The same things were measured in two ways. Each way mixes the same 11 hidden numbers, adds some noise and spreads widely along 8 directions of its own, which tell nothing about the thing.
In the rows, zero is written as 128.
Some things both ways: the first way, then the second way.
[131  87 131 119 148  98  95  83 113 137 148 111 153 124 110 149 161 126
 100  86 143 135 120 130 107 103 135 145 117 112]
[165 115 137  98 125 122 134 157 173 142  92 105 123 122  96 173 105 145
 125 101 149 125 124]

[ 92 127 200 126 155  94 114 164  99 138 138  59 154 145  97 100 146  97
 122 122 123 129  87 115 106 128 164 168 154  95]
[100  86 121 117 168 163 107 130 149 149 131 149 112 125 113  87 140  77
 168 119 142  89 157]

[160  87 121  59 121 122 155 103 145 159 114 103 139 132 146 164 153  97
 170 132 173 111 123 175 120 124 181  81  76 106]
[110 118 133 168 136 111 154  80  71 129 116 181 129 139 182 180 100 119
  84 198 119 156  15]

[117 151 132 121 120 175 151  92 165 147 128 113 162 147 107 124 138 143
 121 156 100 141 128  98 124 129 121 157  87 110]
[154 126  87 132  99  68  72  86 172 158 131 112 204  94 134  91 185  87
  73 178 132 142  99]

[160  99 121 126 156 117  92  58 118 124  92 129 126  73 110 135 128 102
 122 131 137 128 119 116 146 121 117 117 152 164]
[111 111 153 134  92 148 154 161  83 124 151 150 113 132 176 224  99 157
 156 148 119  83 123]

[130 104 165  65 178  76 121  95  94 130 189 111 165 121  93 151 178 107
 150  82 140 105 161 112  83 105 205 141 132 101]
[ 77 163 164 171 118 148 104 154 105 106 150 150 104 108 195 130 139 136
 150 130 161  88 121]

[115 168 130 138  95 144 144 118 130 127 109 101 132 116 113 103  82 103
 123 159  62 141 148  69 169 143 143 137 130 137]
[103 152 123 110  93 116 129 162 139 112 154 106 128  80 135 137 103 143
 145  83 145  89 169]

[117 125 105 142  96 146 121 145 141 115 104  81 129 120 186 104  88 153
 145 147 131 171 118 116 172 124 147 113 115 137]
[115 142 133 132 161 121 139 146 114  96 128 159  96 171 124 116  92 115
 130  99 133 137  95]

[111 158 118  81 200 117  61 138 137 142 125 134 166 131 158 127 116  76
  96 231 153  90  29 163 141 146 124 168 146 117]
[134 120 110 126 128 105 151 138 159 126 147  81 200 139  54  75  86  92
  88 139 122 168 119]

[129 108 141  97 138  79  95 129 105 155 140 128 146 126 156 132 154  57
 148 141 139 131 106 174  86 135 118 151 107  99]
[108 114 139 138 141 159 124 115  56 172 140 207 121 122 153 130 109 133
 151 177 145 121  99]

[142 153 101 146 123 157 138 155 140 144 162 164  77  91 175 117  83 109
 176 149 113 112 140 119 169 168 120 132 137 183]
[106 100 109  79 143  88 143 195 158 132  85  91 135 120  78  76  91 163
 119 114 131 110  84]

[161 122 146 174 118 154 140 115 107 132 131 139 103  44 186 106 148 109
 235 135 121 148 215  94 157 155 175 141 159 158]
[144  76 111 212 120 117  59 127  94 139 114 151 135 142 193 152 152 141
 120 185 195 167  60]

[127  75  94  48 143 118 113  65 127 157 175 105 187 122 131 178 190 161
 147  81 174 154 158 132  95  71 184 153  43 106]
[ 98 178 137 116 112 117 140 159 144  81 152 105 151 126 100 120 139 145
 142 119 109  69 158]

[118 112 145 101 124  92 118 113 125 151 205 132 137 142 124 157 178 139
 148  57 128 108 186 139  52 100 165 166  71 104]
[111 117 108 152 112 111  66 134  61 152 149 182 149 137 137  90 145 129
 128 158 130 161  67]

[119 124 166  95 140 115 165 171 112 166 198 133 136 141 122 163 204 128
 195  72 137  72 181  98  98 125 164 150  89  86]
[112 143 125 127 107 142 129 159 147 109 140 108 125  75 166 158 131 112
 126  65 156  74 137]

[118  90 169 156 161 125  93 135  80 132 116  78 151 106 139  95 162 126
 144  98 135 190 117 113 114 112 147 164 168 135]
[113 128 124 144 143 134  91 161 143  88 137 108 122 110 157 101 123 120
 147  66 143 101 143]

[111  99 114 127 103  79 128 137 106 125 116  68 109 115  72 156 156 100
  89  78 138  82  81 100 127  93 139 115  94 116]
[115  90 127 175 140 147 131 146  96 140  55 176 105 166 151 157 139 189
 127 144 155 161  86]

[127 120 106 114 146  85  88 113 121  96 103 122 110 100 126 123 122 110
 111 112 141 114  80 118 120 101 112 103 147 154]
[123 168 145  90 112  87 156 118 134 139  82 117 151 147 121 119 129 209
 141 172 126 143  61]

[136 141 115 137 114 139 129 113 144 134 112 131 136 126 168 133 111 106
 144 181 120  99 130 115 175 158 124 121 122 105]
[103 125 140 112 123 149 145  89 157 146 146 167 108 101 131 164 149 100
 142 152 131  77 169]

[117 154 128 123 122 125 127 108 140 114 132 133 113 130 111 123  94 117
 126 114 111 106 135  88 137 126 129 106 144 142]
[137 139 113 138 111  77  92 114 149 124 120 104 155 102 139 103 138 132
  94 154 158 155  81]

[116 166 137 178  55 109 159 124 168  92 164 121  99 134  91 123  93 162
  94  96  59 113 175  63 138 132  99 106  97 109]
[ 88 158 122 186 139 162 106  57  65 105 153 188 132 100 129 110 146 120
 118 134 143 164 115]

[118 201 128 117 104 162 129  97 208 141  91 146 120 100 108 123  75 134
 150 208 119  79 120  66 203 158  77 140 101 138]
[170 154 111 151  84  89 145 102 136 109 152  86 207 118 116 201 110 123
  88 177 128 127  94]

[126 109  82 126 126  82  72  99  95  93 106 119 114 111 146 117  53 109
  83  84 119 156 101 104 176 105 125  82 184 172]
[151  90 129 132 149 111 141 105 123 135 134 153  81 164 100 156  50 114
 140 160 175 179 138]

[111  70 150 120 144  94 138 159  86 121 140  38 108 121  97 121 133 120
 161  92 148 114  92 111 109 114 134 125  99 133]
[148 104 138 129  68  84 101 179 144 166 143  87 189 159 164  78 133 139
 113 160 143 194  81]

[ 77 167 184 160 122 138 145 192 146 124 114  99  98 153 109 119 139 104
 176 162 154  34  85  81 127 152  81 127 121  87]
[155 136  87 143 115 119 128 117 141 101 131  74 228 101  80 102 158  86
  57 118 118 142 113]

[108 146 137 126 151 139 134 105 121 145 195 146 133 153 144 137 138 115
 168 124 115  64 174 103 105 144 162 178 125 109]
[117 134 125 119 139 126 102 167 127  96 126 129  90 112 108 115  98 131
 133  51 136 127 168]

[136 138 158 136 159 154 110  87 135 143 164 137 174  92 142 109 159 147
 154 154 103 179 174 105 121 137 145 196 131 126]
[148 151 131 141 101  97  98 141 121 146 141 143 168 127 162 160 143 126
 112 177 134  99  82]

[127 107  97 166 124 164 146 108 136 132 150 117 107 120 162 123 116 127
 168 155 138 114 113 115 147 154  93 147 102 134]
[116 151 146 105 155 115 112 149 205  94  65  74 126  95  99  47 146 190
 122  76 129 132 154]

[125 140 109  85 143 128 142 134 130 132 145 117 137  91 104 128 151 115
 141 135 118 135 106  91 126 114 133 142  98 142]
[ 99 133 106 163 128 114 118 125 119 127 107 115 173 131 137  55 158 153
 125 181 166 136  94]

[139 121 194 178 121 141 175 148 119 123 166  89 137 117 113 120 167 149
 154 112  93 133 189  83 137 148 174 130 136  92]
[165  71  97 127 130 119 153  78 154 153  93 116 139 129  75 180 121  95
  98 163 168 165  91]

[136 156 134 209 124 169 151 134 171 100 163 156  69 119 122 118  80 163
 130 146 100  80 136  81 168 174  53 106 146 157]
[156 111 134 112  75 109 142  92 172 131 183  92 196  92 137 160 139  86
  75 159  92 150 127]

[104 166 138 120 172 160 125  97 152 111 131 126 138 144  83 115 122 121
 103 159 119  98  83  88 111 126 113 136 152 138]
[116 161 119  90 148 106 140 165 162  78  83  71 131  98  95  78 125 158
 115  66 128  97 130]

[148 110  87 102 142 163 104  45 165 137  98 129 142 115 139 149 113 140
 118 148 165 126 108 137 155 115 138 109 116 153]
[130 144 142  85  99  99 155 146 196  86 142  73 143 104 127 175 116 130
 117 101  86  76 143]

Other things, the second way, with their names:
(49): [106 169 126 119 108 119 122 149 154  96 133  73 180  95  97 113 120 141
 131  79  93 101 141]
(368): [ 64 138 106 144 127  92 104 145  97 100 110 154 103 129 151  82 130 155
 119 104 132 148  75]
(154): [ 98 180 128  98 119  92 139 100 151 109 127 127 132 128  92 122 118 130
 137 123  96 112 137]
(333): [ 79 178 165  80 101 121 161 134 177  95 153 109 116 107 138 112 125 162
 158  93  96  93 184]
(23): [118 136  92 153  99  67  82 119 126 122 144 125 155 130 143 118 151 124
 130 181 150 108 112]
(217): [138  91 144 129 139 158 123 156 146 105 136 110  84 103 129 138  94 130
 136  82 182 140 169]
(213): [ 93 159 140 148 156 152 157  77  66  53 146 178  94 149 126 167  97 145
 154 111  87 129 142]
(105): [138 130 158  98 115 125 136 151 156 171 129 118 152 123 148 127 130 137
 153 180 151  81 126]
(211): [ 98 126 128 106 114 138 130 144 149 136 152  93 152  84 102  76 109  98
 126  87 136 132 142]
(298): [154  72 130 125 142 129  80 169 176 154  96 132 110 102 153 121 169 113
 101 137 178 105 121]
(327): [155  99 112 172 175 162  86 174  92 119 122 165 117 158 125 112 154  60
  98 113 177 121 109]
(25): [ 86 142 168 118 106 150 119 176 155 167 137 192  90 128 197 129 174  76
 114  98 140  84 117]
(196): [117 111 135 164 157 125  83 133 117 165 121 213 107 167 157  92 160  95
 120 188 150 124 122]
(254): [118 129 114 175 114 133 103 104  57 153 162 189 170 122 158 134 166  94
 105 225 143 106  93]
(144): [146  90 114 145 140 119 108  99 115 169 115 169 148 144 103 137 132 114
 115 199 139 149 105]
(130): [129  52  86  89 146 104 126 122 125 178 118 167 124 146  81 116 133 103
 139 206 145 106 108]
(5): [119 115 130 146 145 128 141  92 162  89 127  96 139 150  95 108 115 136
 145 142 127 151 173]
(268): [120 172 163 127 113 140 141 183 111  76 151 132 100 125 186 181 109 152
 143  74 137  82 124]
(39): [127 154 138 141 101 118 106 116 128  99 164 106 152  93 140 112 113 144
 125 113 134 160 154]
(365): [138 101 128 124  93 106 113 101 191 149 130  95 177 122 143 126 176 127
 120 180 130 138 123]
(318): [141 169 139  95 100  54 158  99 118 126  91 148 106 166 138 217  77 195
 141 155 108 148  56]
(282): [ 93 130 104 167 125 144 156  88  15 131 124 193 123 133 138 194 101 161
 154 186 160 118  69]
(120): [155  84 130 193 114 156  84 115 108 118 210 142 160 123 186 163 121  31
 100 138 131 151 126]
(56): [164  93 111 141 149 125 150  74 125 114 110 105 136 120  55 158  67 144
 114 161 164 191 138]
(117): [ 99 153 116 182 144 125 133  66  93  52 161 122 168 108 124 116  97 118
  93 122  81 163 107]
(395): [ 89 154 122 104 111 110 133 168 142 133 137 146 121 137 105 120 149  95
 126 119 142  76 115]
(198): [ 83 133 137 167 165 169 115 113 111 129  78 182  92 126 151  96 161 143
 138 109 165 135 106]
(347): [ 85 199 137  85  90  94 157  97 154  97 151  90 149 108 112 110 133 168
 172 134 115  92 160]
(66): [ 87 174 131 143 105 124 161  59 126  95 171 137 168 118 163 144 147 118
 139 161  96 103 123]
(262): [131 103 127 127 120 125 123 153 169  87 112  65 111 101 145 115 119 177
 142  85 185 144 136]

Some of these things the first way, each followed by its name:
[ 87 134 146  92 208  99  57  94 106 126 136  97 194 163 102 126 136  88
  58 169 141 105  41 132 104 114 143 180 165  93]
(196)
[121  98 126 139 105  99 128 112 108  93 109  61 114 106  84 123 126 124
  95  66 128 150 110  94 127  86 169  84 139 144]
(365)
[132 113 101 118 125 145 117  52 177 129 124 121 145 134 113 146 129 180
 106 123 139 123 120 115 125 106  96 135  73 127]
(213)
[130 136 169 100  96  94 133 119 140 149  80  92 142 107  77 135 141 100
 135 134 109 119 131  95 137 124 112 125  84 101]
(282)
[120 170 117 142 103 145 157  93 145  96 141 108 128 117 126  97  88 163
 127 121  61 136 179  50 161 124 188 135 144 146]
(154)
[131 172  83  77 134 132 131 117 183 129 126 162 122 107 126 146 132 156
 126 140 129  79 104  93 151 112 114 124  92 148]
(66)
[104 138 138 123 106  86 133 155  73  80 110  76 112 103 143  92 112  98
 170  79 101 141 163  60 130  98 215  94 175 141]
(347)
[128 141 100 120 153 143 118  82 175 145 167 197  88 142 114 174 104 116
 141 136 171  15 101 116 143 154  38 116 112 138]
(298)
[141 126 152 137 107 139 203 172 124 146 190 111 100 124 169 121 130 115
 238 144 101  93 190 111 135 179 157 136  87 108]
(211)
[127 109 126  78 154 108 116  97 134 141 136 108 143 109  94 128 121 108
 136 140 143 141  80 119 125 126  86 143  97 135]
(105)
[149 132  71  75 131 144 122  42 159 133 164 159 151 123 138 163 118 100
 105 154 132 131 139 154 114 120 169 110  96 134]
(217)
[ 92 148 216 113 165 122 126 158 121 136 159  60 196 169 107 126 155 139
 128 167 114  97 141  96 127 139 196 171 125  50]
(395)
[117 153 120 135  92 127 171 127 161 114 185 133  77 124  89 132 111 168
 137  51 104  94 165  69 124 114 140 112 106 157]
(117)
[148 114  88  97 132 102  96  72 102 100 102 159 127  82 167 130 141  70
 162 113 149 148 145 122 108 100 150  80 157 148]
(254)
[101 163 205 146 128 144 128 158 132 159  83  77 137 146 168  95 109  98
 212 208 124  62 141 104 167 179 163 178 139  88]
(318)
